There are 4 nested groupings, the coarsest first. Each group lies inside one group of the grouping before and may be the whole of it. The rows also spread widely along 14 directions, which tell nothing about the answers.
In the rows, 128 means zero.
Known rows, each followed by its group in each grouping:
[108 132 123 169 197  98  83 151 134 148 124 113 140 154 108 148 106 130
 133 149 126 106 151 141 125 103  92 159  99 125 107 140 124 158 155 113
 145  96 108  89 121 134 117  87 164]  Virak K_819 Vubin zibe
[138 134  88 132 141 129 147 119 129 137 128 142 101  94 139  99 149 148
 152 131 107 113 135 136 138 101 109 117  96 119 120 120 135 107 134 131
 142  83 133 141 101 134 151  81  95]  Viv K_822 tevu zunu
[127 147 130 111 100 127 160 104 101 116 121 144  95  93 130 146 136 117
 122 132 145 142 108 101 104 119  84 120 100 137 164 138 126  90 127 128
 132 152 112 144 100 106 119 134 174]  Viv K_170 por velag
[156 114 114  99 110 143 157 127 177 122 141 135  78 141 121 158 132 168
 159  48 154 111  85 155  97 168 144 142 149  82 103 123 160 164 115 115
 160 116 118 144 137 162  97 133 121]  Virak K_819 Vubin kero
[125 134 124  97 154 104 113 127 157  93 147 138 105 144 128 154 133 167
 149 139 115 124 106 142 132 135 133 144 137  77  99 147 123 117 113 144
 151 141 100 133 143 136  86 159 114]  Viv K_191 zabib Nog
[127 144 109  88 150  95 123 126 133  94 133 145  99 130 126 140 134 158
 155 162 116 127 102 140 129 124 124 159 115 110 130 142  96 104 121 148
 154 141 100 148 131 133 102 125 121]  Viv K_68 sifu memut
[146 123  88 152 158 176 103 112 150 151  93 128 116 129 108 133  88 119
  89 115 141  82  93 146 107  83 126 145  92  98 131 109 131 126  95  75
 128  96  91 135  85 161  93 104 195]  nezup K_743 Kufe miv
[127 150 117 156 116  74 148 131 118 101 137 156 104 125 117 157 117 132
 147 137 126 111 114 102 130  78  73 127 145 106  97 123 114 105 100 136
 116 108 131 143 115 157 110 110 133]  nezup K_248 Vaves mel
[142 110 116 156 150 114  88 125 191 140 162 130 117 144 129 142 130 147
 139 113 115 112 143 149 142  93 106 128 131  87  67 142 142 146 112 125
 135 101 138  99 113 160 107 139 131]  nezup K_248 bora gom
[134 138  96 134 110 111 135 154 142 119 133 101  98 105 124 172 102 115
 141  72 160 122 131 139  98 134  69 134 141 141 107 129  89 133 159  99
 123  99 127  72 130 133 116  99 151]  Viv K_68 lag venob
[132 154 113 128 137  72 138 113 115 116 147 130 123 155 114 153 125 106
 143  99 152 136 118  91 108  97  96 150 142 116 105 137  92 138 103 150
 125 127 127 163 139 150 108  97 151]  nezup K_423 keru monef
[116 152 107 148 173 109 137 114 109 128 122 136 123 130 122 115 127 147
 143 139 117 106 130 119 132  94 108 140 101 103 114 129 143 125 120 139
 128  92 117 160 117 141 138  81 116]  nezup K_423 kuvep bibi
[107 144 142 128 149 123 124  98 135 120 158 123 129 134 116 155 142 123
 121 121 149 153 131 105 112 136  81 118 130 121 125 172 165 144 122 173
 132 162 112 129 119 110 136 134 164]  nezup K_743 Kufe Res
[153 139  96 144  79 125 187 142 114 158 111 140  87  70 142 124 127  98
 141  94 162 132 133 138 107 137  80 110  99 191 172 110 122 121 163 127
 148 105 136 121  96 125 171  36 127]  Virak K_819 Vasu buruf
[133 132 120 120 102 117 161 135 135 101 120 142  88 101 142 140 117 167
 146 120 140 102 114 146 121 139 105 129 121  99 122 125 160 112 126 141
 142 127 115 134 129 140 112 137 111]  nezup K_423 gasu Veso
[167  88 109 112 134 102 107 143 154 158 112  75 130 129 167  97 106 126
 128  96 173 104 170 136  88 144 101 163  73 120 115 134 118 159 162 122
 174 128 137  99 137 138  94 136 162]  Viv K_68 lag kad
[136 124 125 154  71  45 165 114  90 128 123 152  77 102 143 131 122 135
 166 138 141 106 159  83 120  70  75 139  89 123  95 128 150 103 117 118
 109 108 144 154 131 159  97 162 113]  nezup K_240 pobem luzul
[122 145 127 147 136 120 146  90  90 162 110 144  87 155 102 162 123 111
 137 112 145 126 123 104 105 106 150 163  72 126 136 127 164 151 128  83
 115 110  90 172 124 140 107 113 147]  Virak K_819 Vasu vulu
[133 138 164 109  87 101 179 162 109 120 121 108 108  94 174 160 122 120
 147  97 154 138 163 131 109 182 106 108 102 124 142 129 146 131 204 120
 141 153 128  85 147  97 116 138 110]  Viv K_822 somo Fugez
[157 122 133 123 127 108 121 126 146 148 135 155 108 127 132 149 137 117
 148 122 105 134 126 142 129  83 138 141  87 120 126 113  84 120 148  75
 134 111 130 111  96 147  99 117 152]  Viv K_68 sifu Bivo
[112 163 101 126 124 117 128 127 117 118 126 130  86 126 107 192 104 114
 138 101 154 136 109 144 112 124 111 157 121 146 132 141 102 129 140 108
 109 122  86 114 141 133 113 105 144]  nezup K_423 gasu nesaz
[159 110 121 108 141 118 139 132 164 137 125 147 115 127 150  89 145 162
 144 143 121 112 124 159 130 138 142 130  88 104 138 122 150 128 126 156
 191 133 121 155 109 146 122 105 109]  Virak K_294 Dapo Mifo
[133 130  77 105 114 156 165 106 143 133 136 113  68  87 137 109 134 164
 160  56 134  84 113 129 109 122 122 126 106  91  95 121 160 122 127  85
 122  60 131 154 126 145 123 132  86]  Virak K_294 Tus fir
[133 136  99 132 125 109 125 121 147 122 143 124  92 125 133 148 117 136
 143 108 138 115 126 133 127 113 104 139 129 106  94 140 130 125 112 128
 123 112 118 128 134 150 108 133 116]  nezup K_248 bepo dus
[127 131 157 154 176 112 137  94 126 156 150 151 138 162 124 127 176 135
 146 135  97 150 158 106 140 109 140 113  94  93 108 142 182 157 138 149
 143 120 129 154 102 125 146 101 120]  Viv K_822 Bevin Kun
[119 134 149 110 134 114 154 145 120 107 113 130 117 102 128 146 122 164
 146 131 153 125 110 145  98 153  86 135 107 125 154 140 142 138 165 133
 155 144 113 107 123 116 127 124 162]  nezup K_240 pobem luzul
[146 133  98 110 131 135 153 106 156 114 152 159 107  95 114 114 160 156
 151 102 126 132  84 136 114  99  86 117 139 124 133 130 112 117 106 154
 150 107 147 150  87 145 157  80 150]  nezup K_423 keru monef
[123 134 145 144 159  67  86 107 121 133 136 177 129 142 123 134 138 121
 133 218  96 141 141 124 153  44 109 157  68 135 138 144  98  96 115 141
 137 148 113 138  95 141 103 131 167]  nezup K_423 kuvep bibi
[132 161 152 113 103 144 179 121 144  91 158 164  95 117 129 191 148 132
 141  87 107 144  86 121 130 133 130  81 170  69 111 115 137 104 118 111
 113 131 121 134 109 126 104 134 116]  Viv K_822 tevu zunu
[143 114  84 124 159  87 116  86 140 150 145 133  97 183  86 134 145 153
 172  81 161 134 118 119  99 114 136 192 111 124  92 157 141 191  96 149
 148 109 113 181 149 179 126  98 130]  nezup K_743 Kufe miv
[111 152 120 127 130 117 148 133 110 122 141 120 109  77 147 135 138 127
 150 123 113 125 150 116 131 105  78 105 105 124 117 133 116 100 170 107
 112  93 139  97 114 105 139 115 114]  Viv K_822 tevu zunu
[121 138 120 141 148 143 142  92 126 148 143 121 109 125 120 139 137 135
 144  73 124 111 125 101 111  88 116 127 104  85  91 131 155 147 130  76
  96  74 138 142 110 141 123 133 140]  nezup K_248 Vaves mel
[136 130  95 120 101 160 146 136 177 120 136 136  64  97 141 154 122 165
 145  92 137 116 117 194 136 177 136 114 127 114 119 138 186 129 134 139
 142 123  96 105 133 141 133 124  71]  nezup K_743 Kufe Res
[128 168  96 131 126 107 168 131 115 107 128 122 101 122 134 144 116 124
 141 106 153 124 115 121 122 148  99 123 147 117 123 133 135 124 114 170
 132 125 107 158 141 135 138  75  94]  nezup K_248 bepo dus
[130 145  98 147 134 160 133 124 140 115 113 120 108 116 115 158  98 116
  99 109 143 103 101 127 105 119  89 118 136 100 121 118 132 108 109 106
 122 111  99 120  99 131 103 107 174]  Viv K_68 lag venob
[148 130 155 143 131 125 136 115 159 152 157 130 132 156 136 161 143 106
 128  70 143 155 144 133 116 140 135 111 125 106 115 136 159 172 140 136
 138 143 131 119 121 134 124 111 145]  nezup K_423 keru monef
[132 116 108  83 160 123 125  91 136 127 137 156  91 126  95 123 168 182
 176 129 117 137  90 141 102 103 128 177  82 126 136 148 109 138 135 111
 154 110 119 153 107 141 130 124 157]  Viv K_68 lag kad
[134 126 121 126 133 127 115 110 167 137 160 107 121 108 165 115 135 126
 128 105 127 119 157 122 133 112 101 102 118  87  86 150 155 122 120 138
 124 119 143 116 120 129 109 162 116]  nezup K_240 pobem luzul
[126 154 143 118 113 149 192 130 105 128 116 108 115  86 152 132 120 115
 122  85 153 112 125 101  98 157  94  96 114 106 148 117 163 124 159 112
 129 119 130 135 113 100 131 109 137]  Virak K_819 Vasu vulu
[121 127 131 154 131 160 125  90 135 157 127 176  83 123 100 162 151 141
 132 145 125 152 114 160 125 113 130 135  71 154 162 147 186 140 138 117
 135 134  92 126  84 130 153 114 161]  nezup K_248 Vaves mel
[100 138 145 105 131  65 135 148 115 102 142 106  90 118 141 170 118 177
 187 118 138 117 150 136 120 146 101 165 105 103  90 159 138 146 183 109
 119 119 120  91 179 126 102 181  93]  nezup K_248 bepo dus
[136 152 109 135 125  80 173 142 106 128 131 132 118 105 139 118 137 127
 164 107 149 138 144 127 119 133  78 127 117 161 141 129 113 137 157 171
 149 112 141 134 126 131 173  38 105]  nezup K_423 kuvep bibi
[124 136 148 120 154 120 137 112 136 139 147 152 111 140 113 158 156 154
 166 102 121 153 120 152 121 127 140 145  99 124 131 143 143 163 161 116
 136 120 119 122 120 132 142 105 132]  nezup K_423 kuvep bibi
[140 156 110 102 102 131 172 149 122  98 101 113 101  95 160 133  91 117
 113 116 161  93 101 122 105 160 100 117 133  99 149 111 128  92 115 140
 149 143 103 153 129 124  90 115 129]  Virak K_819 Vubin zibe
[127 139 138  87 171 119 131  64 100 135 134 122 122 172 125 127 150 127
 137 113 129 133 117  68 100 102 163 162  82  63 112 144 143 140 104 111
 124 137 107 207 137 131  77 171 151]  Viv K_822 tevu zunu

New rows. What belongs after each?
[116 124 128 108 172 103 111  97 142 130 162 131 109 143 107 137 159 174
 177 114 120 135 124 125 117 103 117 164 103 101  95 164 136 162 137 122
 132 107 132 137 132 140 126 147 134]  nezup K_248 bora gom
[106 161 165 143 145 176 135 135 153 114 139 104 121 137 153 195 109 117
  96 102 119 127 141 143 135 185 143  81 139  57 109 137 204 132 154 115
 114 152  85  88 130  91  95 159 115]  Viv K_68 sifu memut
[119 132 107 103 151 165 118  81 126 129 121 131 105  87 130 104 136 145
 114 159 131 116 102 122 111  91  95 140  70 119 157 151 141  95 113 121
 133 131 108 152  87 116 124 155 180]  nezup K_248 bepo dus
[113 122  97 137 161 144 105 153 164 119 131  88 119  78 149 113 105 170
 130 127 131  83 144 162 128 127  59 122 114 103  98 146 147 122 157 124
 138  88 131  65 117 121 135 133 131]  nezup K_248 bepo dus
[105 169 163 110 153 134 149 113 102 116 134 137 127 119 112 177 135 118
 133 122 129 151  99 113 108 120 108 126 112 117 158 141 114 131 157 102
 113 141 108 126 109 101 126 120 177]  nezup K_248 bora gom
[131 161 118 110 106 144 206 111 106 108 110 183  59 107 117 148 143 163
 163 120 114 112  69 137 124 139 157 123 117  98 153 103 170 103 109 117
 135 111  94 200 113 143 125  94  82]  Virak K_819 Vubin zibe
[143 113  83 126 177 134  88  96 157 155 137 109 121 146 108 118 131 129
 132  96 133 114 124 124 102  83 115 164  96 108  96 139 102 148 115  96
 135  86 125 133 107 152 107 114 176]  Viv K_68 lag venob
[143 122  94 129 109 115 117  85 166 135 158 170  62 149 110 161 147 149
 159 102 132 142 112 151 133 101 146 158 118 121  97 148 150 134  87 134
 130 123 107 156 129 173 110 140 110]  nezup K_423 kuvep bibi
[102 151 123 128 125 107 130 128 118  96 131 137  95 110 115 175 109 146
 140 133 140 120 112 130 116 110  79 146 123 121 121 145 124 109 133 118
 114 125 104 110 130 128 107 143 152]  nezup K_423 kuvep bibi
[112 143 103 170 205 101  98 110 113 132 108 137 139 169 105 115 112 145
 117 184 122  99 131 123 134  88 115 162  91  99 115 137 159 134  96 165
 148 114  88 170 120 148 121  84 147]  nezup K_423 keru monef
[115 151 119  87 131 181 133 100 152 123 147 132  82 106 126 171 140 141
 139  87 129 144  90 160 117 146 146 129 111 110 140 149 141 129 143  95
 115 129  97 121 120 117 121 151 131]  nezup K_248 Vaves mel
[133 163 154 166 119 112 195 125  69 144  98 132 134 103 157 121 119  88
 111 139 139 121 152  87 121 119  93  91  84 123 163 107 166 113 148 139
 123 133 123 160  98 110 146  75 133]  nezup K_248 bepo dus
[120 184 116  81 166 133 150 125 110 103 121 107 140 110 164 112 120 108
 116 144 129 126 108 118 128 147 125 117 114  98 162 134 101  97 127 167
 141 151 101 171 127 102 123  94 112]  nezup K_248 Vaves mel
[147 139 120 131 124 105 147 117 109 113  99 157 107 139 123 146 111 117
 117 153 130 108  98 103 116  86 123 142 109  91 132 106 111  95  90 116
 138 132 100 173 104 152  75 122 167]  Viv K_822 Bevin Kun
[134 173 105  81 127 102 196  98  88 104 137 103 106 129 148 120 138 123
 157  58 142 118 109  61 102 138 128 126 140  66 100 125 117 116 104 136
 114 108 131 214 156 128 104 117  84]  Viv K_170 por velag
[ 99 177 136 163 117  79 168  97  75 107 143 158 107 124 100 173 131 102
 137 138 130 140 124  61 125  78  67 111 136 126 117 141 141 105 102 145
  87 126 117 167 112 129 132 104 140]  nezup K_743 Kufe Res
[ 94 170 154  90 177  61 104 160 126 110 163 118 129 113 161 150 145 141
 183 177  87 156 167 163 169 134 124 141  92 132 127 166  76 121 205 147
 133 138 119  79 157  95 133 123  65]  nezup K_248 bora gom
[155 143 144 128 127 113 208 149  87 127  79 148 123 101 143 106 118 150
 149 125 131  91 104 125 107 125 121 124  86  98 167  82 136 126 154 110
 153 105 129 168 101 139 134  63 128]  nezup K_248 bora gom
[115 150 123 112 120 136 160 140 128  90 123 144  97  63 150 127 123 168
 143 154 108  98 103 145 137 118  86 105 115  97 136 124 138  78 139 124
 129 112 124 120 103 119 126 136 111]  nezup K_248 Vaves mel
[131 158 134  47 129 123 181  87  98 116 141 121 110  87 160  96 166 139
 162 110 134 144 110  94 105 135 124 130  87 108 161 147 116 111 143 144
 135 144 137 192 127 103 135 140 112]  nezup K_248 bora gom
[131 115  76 113 142 161 108  76 172 133 172 153  95  62 126  88 181 155
 146 132  84 123 115 124 140  43  74 103 109 116  99 148 112  76 102 114
 123  73 165 127  60 132 148 138 143]  Viv K_822 somo Fugez
[110 146 158  78 211  94  79  93 162 120 190 139 162 143 143 107 188 141
 151 188  78 173 143 127 163 106 132 128  99 103 126 187 107 125 130 198
 157 172 129 143 114 104 136 140 117]  nezup K_743 Kufe miv
[142 146 144 130 111 102 169 134 113 107 123 119 142 102 153 130 106 106
 115  99 149 102 122  79 102  94  63 106 135  87 119 108 105 104 119 119
 120 122 152 137 105 133  96 122 175]  nezup K_423 kuvep bibi
[145 127 123 118 101 143 136  98 162 113 151 161  91 114 128 160 147 126
 122 116 122 139  99 122 124 102 111 106 138  98 117 133 132  97  94 126
 132 140 122 135  90 138  98 155 159]  Viv K_822 Bevin Kun
[117 139 105 124 160 140 137 100 121 113 114 143 103 115 110 119 121 168
 134 141 117  87  93 121 119  91 114 141 101  79 118 128 156 110  97 115
 124  98 104 169 105 147 111 130 140]  nezup K_743 Kufe Res
[129 129 119 139 131 112 178 174 108 105  72 117 106 106 130 127  87 189
 146 123 171  77 114 158  92 178  87 143 110 108 141 114 181 149 158 141
 169 114  99 122 142 138 129  87 127]  nezup K_240 pobem luzul
[121 140 145 121 140  82 118 119 138 112 155 164 100 153 122 176 153 142
 158 160 101 156 131 136 149 116 138 139 118 108 109 151 127 121 130 145
 139 149 103 127 131 133 103 143 112]  Viv K_822 Bevin Kun
[106 150 153  92 112  80 176  94 103  78 163 162  91 111 111 161 160 175
 184 111 126 138  95  83 108  99  83 139 138  92 104 151 132 113 119 131
 109 127 142 165 133 133 114 171 133]  nezup K_423 kuvep bibi
[141 126 131 126 111 102 160 134 115 131 124 124 110 105 144 136 131 127
 148 101 141 122 144 111 106 119  94 124 103 118 120 123 128 127 159 108
 135 114 141 116 121 127 117 122 138]  Viv K_822 somo Fugez
[141 140 164 168 130 111 171 130 116 145 116 151 130 143 137 139 128 111
 119 131 131 121 140 107 126 134 120 101 112 101 136 110 186 140 129 145
 149 136 120 154 102 129 125  85 132]  Virak K_819 Vasu vulu
[128 115 112 151 140 159 122 111 147 158 123 139  98 106 113 129 130 143
 125 118 127 103 123 146 115  95 109 129  75 126 129 126 163 130 139  83
 137  89 113 114  85 135 129 118 164]  Virak K_294 Tus fir
[113 153 135 113 141 130 135  93 123 121 144 143  98 129 125 157 151 129
 138 141 114 152 126 122 129 130 133 126  99 113 134 151 153 114 133 135
 124 147  97 146 118 110 119 141 123]  Viv K_68 lag venob
[111 140 115 133 138 121 104  98 146 142 172 139 100 107 115 149 152 113
 143 121 108 140 134 117 134  66  92 122 103 139 107 152 107 110 133  97
 109  97 132 110  96 124 127 134 148]  Virak K_294 Tus fir
[159 139 105 103 149  56 173 179  98 128  83 129 106 150 141 114 115 165
 188 120 144 110 125 168 116 176 159 182  86 130 150 103  96 158 173 148
 192 112 102 156 167 152 130  31  69]  Viv K_170 por velag
[124 135 119 131 138  59 138 116 107 116 136 129 103 164 105 153 118 139
 161 108 148 102 118  77 100  93  96 172 132  90  80 134 122 144  98 119
 128 105 125 173 149 164  79 136 145]  Virak K_819 Vubin kero
[154 119 116 103 128 121 178 130 153 120 142 155 110  97 125  95 165 174
 168  99 127 117  94 137 109 126  97 115 124 120 137 117 126 131 132 150
 179 102 151 154  92 143 159  70 127]  Virak K_294 Tus fir
[142 136  88 139 114 134 142 107 144 130 130 120 102 109 146 115 116 120
 116 107 148 105 133 117 124 122  98 111 123 104 110 134 166 113  92 157
 132 121 119 156 117 144 122 116 112]  nezup K_743 Kufe miv
[137 144  99 120 147  80 141 103 103 140 129 119 114 149 127 118 128 123
 157  97 145 117 134  99 108  95 126 167  95 110 107 130 112 145 119 128
 126 100 127 180 147 155 113 100 120]  nezup K_423 keru monef
[113 173 113 133 138 101 148 138 121 102 147 114 126 111 135 154 115 114
 138  98 131 119 128 108 127 109  76 111 157 105  98 131  99 113 131 138
 105 103 132 121 131 126 125  92 119]  nezup K_423 gasu nesaz
[109 150 151 109 150  86 140 154 109 124 133 122 136 102 138 136 137 123
 150 150 133 148 145 132 117 136  79 128  88 161 164 146  94 126 195 138
 156 140 125  95 120  95 147  90 147]  Virak K_294 Dapo Mifo
[106 158 136 116 170  96 131 134 111 118 121 141 112 141 127 142 128 147
 152 170 106 121 126 142 141 126 147 148  84 106 136 135 132 119 149 126
 143 126  87 147 136 123 110 114  99]  Virak K_294 Dapo Mifo
[118 164 112 160 102 104 173 141  98 109 105 153  70 134 118 188 106 130
 140 130 146 128 123 140 129 164 127 125 129 129 133 123 172 118 129 147
 131 135  68 142 149 132 123  90  83]  Viv K_191 zabib Nog
[125 135 124 152 125 141 106 102 149 155 139 146  91 132 136 162 128 114
 120 133 120 139 149 158 144 113 149 127  81 124 125 143 174 126 132 117
 120 136  94 116 117 132 113 143 121]  nezup K_423 keru monef
[137 153  86 137 164 169 155  96 138 148 137 101 134 129 127  99 136 101
 104  67 153 115 116  98 102 133 105  98 133 106 124 127 155 141 100 156
 144 100 120 180 101 124 154  52 139]  Virak K_294 Tus fir
[119 159 119  89 140  96 168 117  86  94 113 132 109 123 122 135 130 144
 146 136 151 132  98  99  98 146 105 148 116 118 153 139 116 113 125 160
 152 148  96 178 141 115 119 110 135]  Viv K_191 zabib Nog
